The same things were measured in two ways. Each way mixes the same 11 hidden numbers, adds some noise and spreads widely along 7 directions of its own, which tell nothing about the thing.
Some things both ways: the first way, then the second way.
[  3  38 -20   7  14  12   2 -50  12   1   4   9 -21  28  -2  -5 -30 -22
   5  10  31 -14  18   4 -50  -9]
[-40  -4 -30 -31  11  37 -31 -12  13  27  40  30  10   8   7   8  -6 -33
  -8  12 -31 -27]

[-15   8 -21  46  28  29 -37 -21  46  12   3  24   3 -34  38 -41 -13  -4
  -9 -20  -9  21 -29  18 -12  -7]
[-42  15   8 -10  58 -42  20   6  44  14 -31 -25  -4  21 -29 -32  30  25
 -39  32  -6  -6]

[ 11  12  -5  20  48 -15  14 -26  -4  27  -1  39  -4  29  -6 -12 -32 -46
  24   1  65 -52   2  10  27  20]
[-25 -37 -19  49 -75  27  44 -43 -13 -26 -25  49  35  -1 -16 -25   7  25
  -2 -12   8 -12]

[ -1  29 -30 -13 -26   9  20 -11 -39  33 -10   8  15 -21  13  -9 -26  32
  12  28  34   4  18  15 -21  27]
[-17 -23  20  47  -9 -25 -11  -4   0   1 -67  -8  24 -52 -36  18   3   3
   6 -70 -13  10]

[  0  -2   4  25  11 -27  -3 -15   0   9   9  31  37 -43 -15  -9  22 -17
 -21 -16  15 -14 -17  31 -24  25]
[ 21  22   9   2 -22  -7 -34 -33 -37   3 -11 -27   4 -20 -22   0  -6 -17
   4 -25 -33  17]

[ -8  -6  21   1  -9 -38   6  42  14  -7   9  17   7  11  -9   1   8  -4
 -34 -22  -8 -12  -4   9   2  12]
[-63  -7   7 -13  -3 -10  -4  17 -18  17  13  20  54   4 -25  -1  15  13
 -59  28 -13  43]

[ -9  35  32  15  -8  14  13 -13  26   9  13  -4 -40   2 -15  -8 -31 -17
  -6  -7  29  33   2  16 -43  20]
[ -1  38 -87 -36 -10 -66  40  -4   6  22  15  -9 -18  59  27  22  17 -16
 -31  33   2 -55]

[-13   3  26  22   9 -22  11   9 -35  19 -18  19  10   7 -13 -10   5 -16
 -28  -7   7  -3   6  10  -1  17]
[-39  33   3  -6  34 -21  16 -19 -15   2   2  19   0  16 -17  19  13   4
 -17  65  -2 -15]

[ -5   3  -4  10  20  28  -8 -27 -20 -18 -34   2  -3   6  -9   1 -13   3
   8  -4  30 -10  10  15 -34  16]
[  5  -3 -14 -14 -30  37 -14 -50  -8   8  33  18 -10 -30   8   5 -18 -34
  51 -15 -20 -55]

[ 32  11 -15   0   7  12   8 -42  35  24  18  -9 -36  29   5   4  -6   0
  17 -11  19  14   3 -13  15 -30]
[-24 -28 -48  32 -32 -23   4 -41  39 -21   0   8  -5  20  31 -47  17   0
 -26 -38 -17 -14]

[-37  25   2  14  19 -10 -18 -18  -5  -2   6  15  15  14 -10  20  10 -25
 -23   0  -2 -14  20  15 -69  -4]
[ 31   4 -21 -11   7  -9  -9 -21 -10  22  33 -18 -33 -20  26  -3  -2 -25
  36   5   6 -26]

[ 29 -20  22  16  -7 -47  54  -8 -37   4   5  18   0  23 -25   8  27 -15
 -30  16  33 -38  27  30 -31   1]
[-43   4  31 -18  63  37 -13  -1  20   8  11  21  19  -7 -42   2  35 -19
 -25  18 -23  22]

[-31  63 -40  11  17  32 -16 -47  36 -34  -3 -31 -15   7  -5 -11 -57   6
  25   2  18 -27   8  26 -68  -4]
[-23 -37  34  27  28 -43  13  -4 -28  -5  26   1  13 -44  21 -32  14  11
  -9  21  19  59]

[ 17  -3 -14  17   3  -1 -38  14  42  -6  27  54  30 -20  -9  12   3  -4
  -2  -1  10 -22   8  12 -11  23]
[ 51   9 -18 -27  -5  -4  -7   3   1  26 -14 -38  -9 -10  -8 -13   0 -32
  21 -39 -19  -9]

[-10  17   4  -5   7 -28   4 -12 -36  27  -5   8  18  12 -31  16  -5 -24
  -6   2  34 -35  15   7 -10  20]
[-55  13  21   9  53 -24  27   7  28   3 -39   0  13  -5 -38  10  35   3
 -56   9  -6   9]

[-16   0  -4   8  -5   6   4  26 -27 -39  -4  25  -6 -13   9  13  23   1
  -9  -9  10  -8 -14  26  -4   3]
[ -2  -6  52   9 -31  34   4  -1 -29 -17   5   6   4 -51  -3   9 -19  14
  14  11  26  20]

[ -9  -5  50   5 -19 -12  45  27 -50 -31 -19 -31 -22 -13 -24  34  47  17
  -4 -28  -4  35  -7  17   2  16]
[ 24  28   2 -32  32 -17  33 -11  39 -23 -17 -45 -31  19  -8  23  32   6
 -11   1  14   8]

[-23  40  19  11   1 -19 -13  11 -15 -22  -7  23  18  -9 -23  18   5 -27
 -16  -2 -10  -5  17   1 -52  35]
[-11  20  42  18  30 -26  46 -45 -61  -6  -6   7  40 -43 -42  -5   6  10
 -18  55   4  51]

[-59  62  -4  33 -10  10 -26  33 -20   4  -3  39  15   8  15   9  -5   5
  -6   3 -47  31  30  -6 -35  25]
[ -9   7  -2  -9  38 -34  41 -15  10   7 -23   0   5 -20 -17  27  21  -1
  -5  29  30 -10]

[-22 -12  18  30   1 -24 -25  32 -11 -12  -8  41  13  -2   3 -21  17  -4
 -35 -28 -27 -16   7  20   7  19]
[-19  19  22  -4   5 -17  11   0 -25   4  18  14  17 -19  -1   5 -11  11
   4  55  14   3]

[ 57 -28  14   7 -38   1  23  25  43   0  39  48 -17 -30  21   0  31   1
 -44  10   8  49 -13   6 -21 -16]
[ 29  23 -33  -8   3 -58  -7 -14 -23  17 -28 -65 -26  29   9  17  11   8
  10  14 -11  23]

[  0  -5  -7  30 -29  18  32  35 -24 -48   2  33  -1 -38  21   2  33  26
  -9   0   8  19 -22  44 -25  11]
[ -1  22  35 -34  25  35   5  -9 -22 -12  33   8  -9 -16  -4  20  -1 -19
  -4  38   2  17]

[ 12   0 -21  43  -6 -24  43   4  -6  30  19  48  14  -5  25 -30   3  13
   6   1  24 -17  -4  39   9  17]
[-37   0  29   4  28  38 -45 -11 -21  -9  28  52  37 -23 -19  10   7 -31
 -32  30 -13  43]

[ -3 -24  25  22   7 -37  14  34   6  15   2  28   9  19   7 -14  22  17
 -33 -20 -28   6  15   6  21  -1]
[-29 -20 -44 -23  21  -8  13   5  21   1  28  53   8  38  13 -29   3  -8
 -15  27  -1 -44]

[-13 -44 -30  17  51  -5 -18  -3  31  43  13  22   9  -1  49 -14   1  22
  37 -38  32 -32 -22  35  74   1]
[-19 -24  16  27  29 -27 -12  -1  -5 -10 -20  -5   3 -34 -12  21  13  25
 -24   3  39  44]

[ 18 -31  -8 -12 -26  38  31  72 -24 -10 -38  -3 -27  -4  43 -15 -17  63
  10  -7  20  34 -33  -1  78   9]
[-26  16 -40 -33 -12  -8   1  11  32   6  13  -7 -15  76  30   1   5  26
   0  41 -10 -35]

[  6 -32   7 -18  60 -31  13 -13 -10  28 -32 -18  29 -24   0   4   1   6
  27 -28  44 -25 -20   5  46  35]
[ 40  26 -48 -27  61  -7 -19 -26  16   9  13 -23 -18  57 -18 -53 -10  -6
   3  14 -39 -14]

[  1   0  20  14   2  -6  16  -8 -19   3  11   8 -25   1  -8  19  25 -26
  -2 -12  23   2  -6  17   5  -4]
[  4 -13   0  30 -46   2  49   0  27 -25 -44  -4 -12 -11  -9 -11  16  19
  -6 -37  27 -24]

[-25  44   4  18  16   3  21   3  -5  16 -12   2  -3  20   1 -11 -29  -2
 -14  15  -2  21  17  -5 -29   0]
[-21  13 -12  10  38 -49   2 -37  -9  -1  11  -3  -1  31  -7 -29  29  27
 -14  71   4  10]

Other things, the second way, with their names:
Q690: [-15 -32  28  31 -38  30   3  34  17 -46 -19  54  17 -11   5 -54 -15  -8
 -22 -42  -2 -11]
Q466: [  0 -66 -23  18  -6  18  -5  19 -24   7  -3  59  -1 -26  22   1 -13 -10
  51 -15  21 -31]
Q376: [  4  15   9  14 -29 -11 -34 -45 -43  16  -2 -39  16 -11 -35 -29   9  15
   0   3 -33  36]
Q629: [-21  -9 -43  36 -40 -36  17 -31  20 -17  23  19  -4  12  22 -42  -3  15
 -20 -14   5 -45]
Q469: [ -7  23 -25 -54  38   5  12  20  -7  -6  28  24 -57  46  15  23   1 -34
 -37  15 -20 -51]
Q112: [ -1  31 -31 -36 -13  28 -47 -66  -5  17  32 -18  22  28 -31   0  -9 -14
  15  -7 -68  -8]
Q113: [-35 -12   9   4 -21  47  19  -7   4 -20  17  64  62   2 -33 -50   7 -10
 -41  -1 -20  13]
Q738: [ 60  -1 -41  37 -99   0  16 -14 -46 -16  -9 -12 -12  -1  50  16 -30   0
  42 -15  26   2]
Q387: [-21  -2 -20 -47  21  19 -35  23  44  27  13  -9   3   3   3  60   6 -12
   4 -12   7 -11]
Q899: [-55  39   8 -23  52 -37  34 -13  11  24  26  -7  -9  34  -5 -19  30   7
 -23  79 -24 -20]
Q777: [ -3  27  -8 -22  51 -11 -15 -16 -24  40  42 -17 -14  -7  29  22  -2 -24
  28  70  -4   6]
Q594: [-23 -17   5  -1  13 -40  -8 -45 -29  14  -8 -17  29 -37 -12  35  11   6
  25   3 -15  35]
Q67: [  6  56  24 -24  39 -29  20 -39 -15  -3   2 -60 -17   6 -23  15  25  10
 -32  59  -4  44]
Q846: [-39  -8   8  42 -66 -17  -8 -44  -5 -28  11  22   9 -41   4  -4  -3   5
 -17 -32  -1 -18]
Q121: [ 20  39   9 -46  39  -5 -36  20   6   8  47 -30 -23  11  29   7  15 -30
  -9  49   6  27]
Q32: [-33 -14  29  31   2  15   8 -22  11 -30  -1  30  21 -10 -29 -40  15  30
 -19  22  16  17]
Q336: [-34  29 -37 -20  16  15  36 -10 -19  19 -11  31  -2  56 -34  35  11  -4
 -15  33 -35 -48]
Q809: [ 33   3   5 -21 -49  44 -46  -4 -41 -22   7   0 -12  -2  21  -2 -49 -10
  25 -11 -20   3]
Q64: [ 17  11 -38  -6  -3 -19  27  15 -23  -9  12  35 -10  61  27 -46  -5 -17
   2  35 -21 -36]
Q401: [-46 -22 -11 -35 -13  24 -19  -6  25  10   9   6  15  20 -32   9  38  14
 -25 -16 -15   3]
Q638: [-35   9   0  15  24 -81  35  -9 -20 -26   9  15  -4   3  41 -15  13  -3
 -43  52  14   9]
Q272: [ -5 -14 -31   4  29   0 -23   0   9  -9  51  53 -11  30  51 -59 -26 -12
  23  49  -2 -39]
Q343: [-14 -10  -7 -15  57 -35 -45 -19  38  20 -41 -43   3 -18 -36  30  18  16
  10 -16   4  16]
Q86: [  0  48  10 -24  83  12 -12  11  41   5   5   9 -25  31 -24 -52  11 -16
 -14  68  -4 -39]
Q364: [ -8 -14 -44 -12  17 -11  16  14  16  -5 -27  12  18  35   2  32  12  -3
 -25 -17   1  15]
Q680: [-22 -32   1  62 -37  -4  70   2  31 -31 -47  32   6  -5  16 -46 -16  35
  16 -12  26 -44]
Q49: [-24  -5  -4  37 -17   7   4 -34  12  -5  31  29  15  -9  32 -63 -20  -3
  14  23 -10 -23]
Q380: [-22 -21 -37  12 -56 -12  16 -10 -51 -15  16  39 -10  27  60  10  -6 -12
   0  18  -7  -8]
Q292: [ -7 -39 -41  11  -9 -16  27  31  19 -13 -27  34 -22   9  34 -16 -12   6
  -8 -12  39 -49]
Q735: [ 16 -18 -28   0 -32  28  -8  22 -16  10 -46  -1  -3  10   8  60  14 -18
  21 -24   7  15]
Q716: [-22  -1  94  43 -26  57 -40   9 -20 -30   6  20  37 -48 -26 -58 -24  15
  -4   5 -13  52]
Q779: [  2   8   7 -16 -14  55  -4   4  41   5  -2   8   8 -22 -23 -19 -23 -19
   7 -45 -21 -47]
Q503: [ -6  30  31 -16 -17  22 -37 -18   2  24  25 -37  29 -43 -43   8   3  -4
 -12 -13 -18  29]
Q431: [ -6 -31  -1  -8  33 -17  38  24 -10 -25  37  71 -15 -25  54   3  -2 -50
 -11  23  35 -19]
Q494: [  4  27   8  -6  35  16  23 -39   3 -23  21  10   2   1  -2 -41   0 -19
 -26  36 -14  19]

Some of these things the first way, each followed by its name:
[-22  32   7  -4  21  -8  29 -29 -18  22 -13  -5  -7  19  -4  -6 -20   9
   0   7  17  12  32   6 -35   7]  Q343
[-15  -4 -11   6  25  -7 -21  -2  -9   4 -18  23  20   8  14   1  -3 -18
 -13 -11  19 -30  -7   8 -24  17]  Q777
[-15  32 -26  -4 -14  18 -15   9 -24   9 -22   6  -8  17  39   1  -4   8
  -1  -6 -25  28  -2 -30   7  -4]  Q49
[-18   8 -10  28  33 -22   8 -19   1  28  -2  23  19  13  20 -24  -6  -7
 -23   7  -3 -14  17  15 -32  -6]  Q466
[ 83 -26  39   7 -15 -48  42 -23  42  19  45  25 -55  33 -18  -2  19 -19
  -2 -13  26  -8  31   0  35 -12]  Q364
[ 40   1  17  29  -6 -34 -22 -22  13  26  32  52 -12  29 -10  11  31 -57
 -41  15 -23 -15  48 -19 -12 -28]  Q336
[  7  38  -5  45 -30 -11  23 -15   2  -1  24  21 -11 -26   1 -30  16  -1
 -19  -9 -27  24  -7  20 -10 -11]  Q690
[-25 -17 -18  12   8   1 -51  27   7  -9   4  25   8   0  21  16  14  17
  24 -35  -9 -32   2  20  40  18]  Q503
[  4 -28  18  -4 -46   6  73  74 -37 -27 -15 -11  -9 -28  10  10  18  61
  -9  -8  34  33 -37  42   7  29]  Q121
[ 14 -31  10  -1  11   9  13  16  10  -9 -22 -25  -4  20 -36   6 -32  45
  32 -24  53 -35   4  30  36  33]  Q431
[ -8  -5   5  11 -11  10  -5  32 -29 -17 -31   7  12   4 -11  -4  -9   7
 -39   9   3  -6   5   8 -28  10]  Q899
[-28  19  12 -12   4  -9   9  19  -1  23   6   3  -3   0  22  21  27  -3
 -26 -16 -22  57 -14 -21   0 -18]  Q292
[-19  14 -15  15  18  -7  -6   6  -8 -22  -9  20  30 -49  -1  -7  20  -2
  -5 -28  -6   2 -42  15  16  14]  Q809
[-21   1 -22  30 -18  37  -1  -6  -5  12   0   9 -17 -26  46 -30   6  41
   6 -21  -2  39 -21  36   4  -5]  Q846
[-20  80 -21  -4 -17   0   1  11 -12 -15  16  35  24   6 -24  29 -21 -24
 -28  51  -1  -2  36 -12 -82   1]  Q376
[ 32   1   7  25 -33  33   9   3  50 -11  14  10 -37 -15   1 -33 -20  26
 -13 -13  10  41 -12  19 -11  -2]  Q638
[ 27  47  -9  30 -12  17 -11 -33  35 -27  33  36 -30  -6   4  11  16 -30
  10  -4 -10  25   5  -9 -31 -13]  Q494
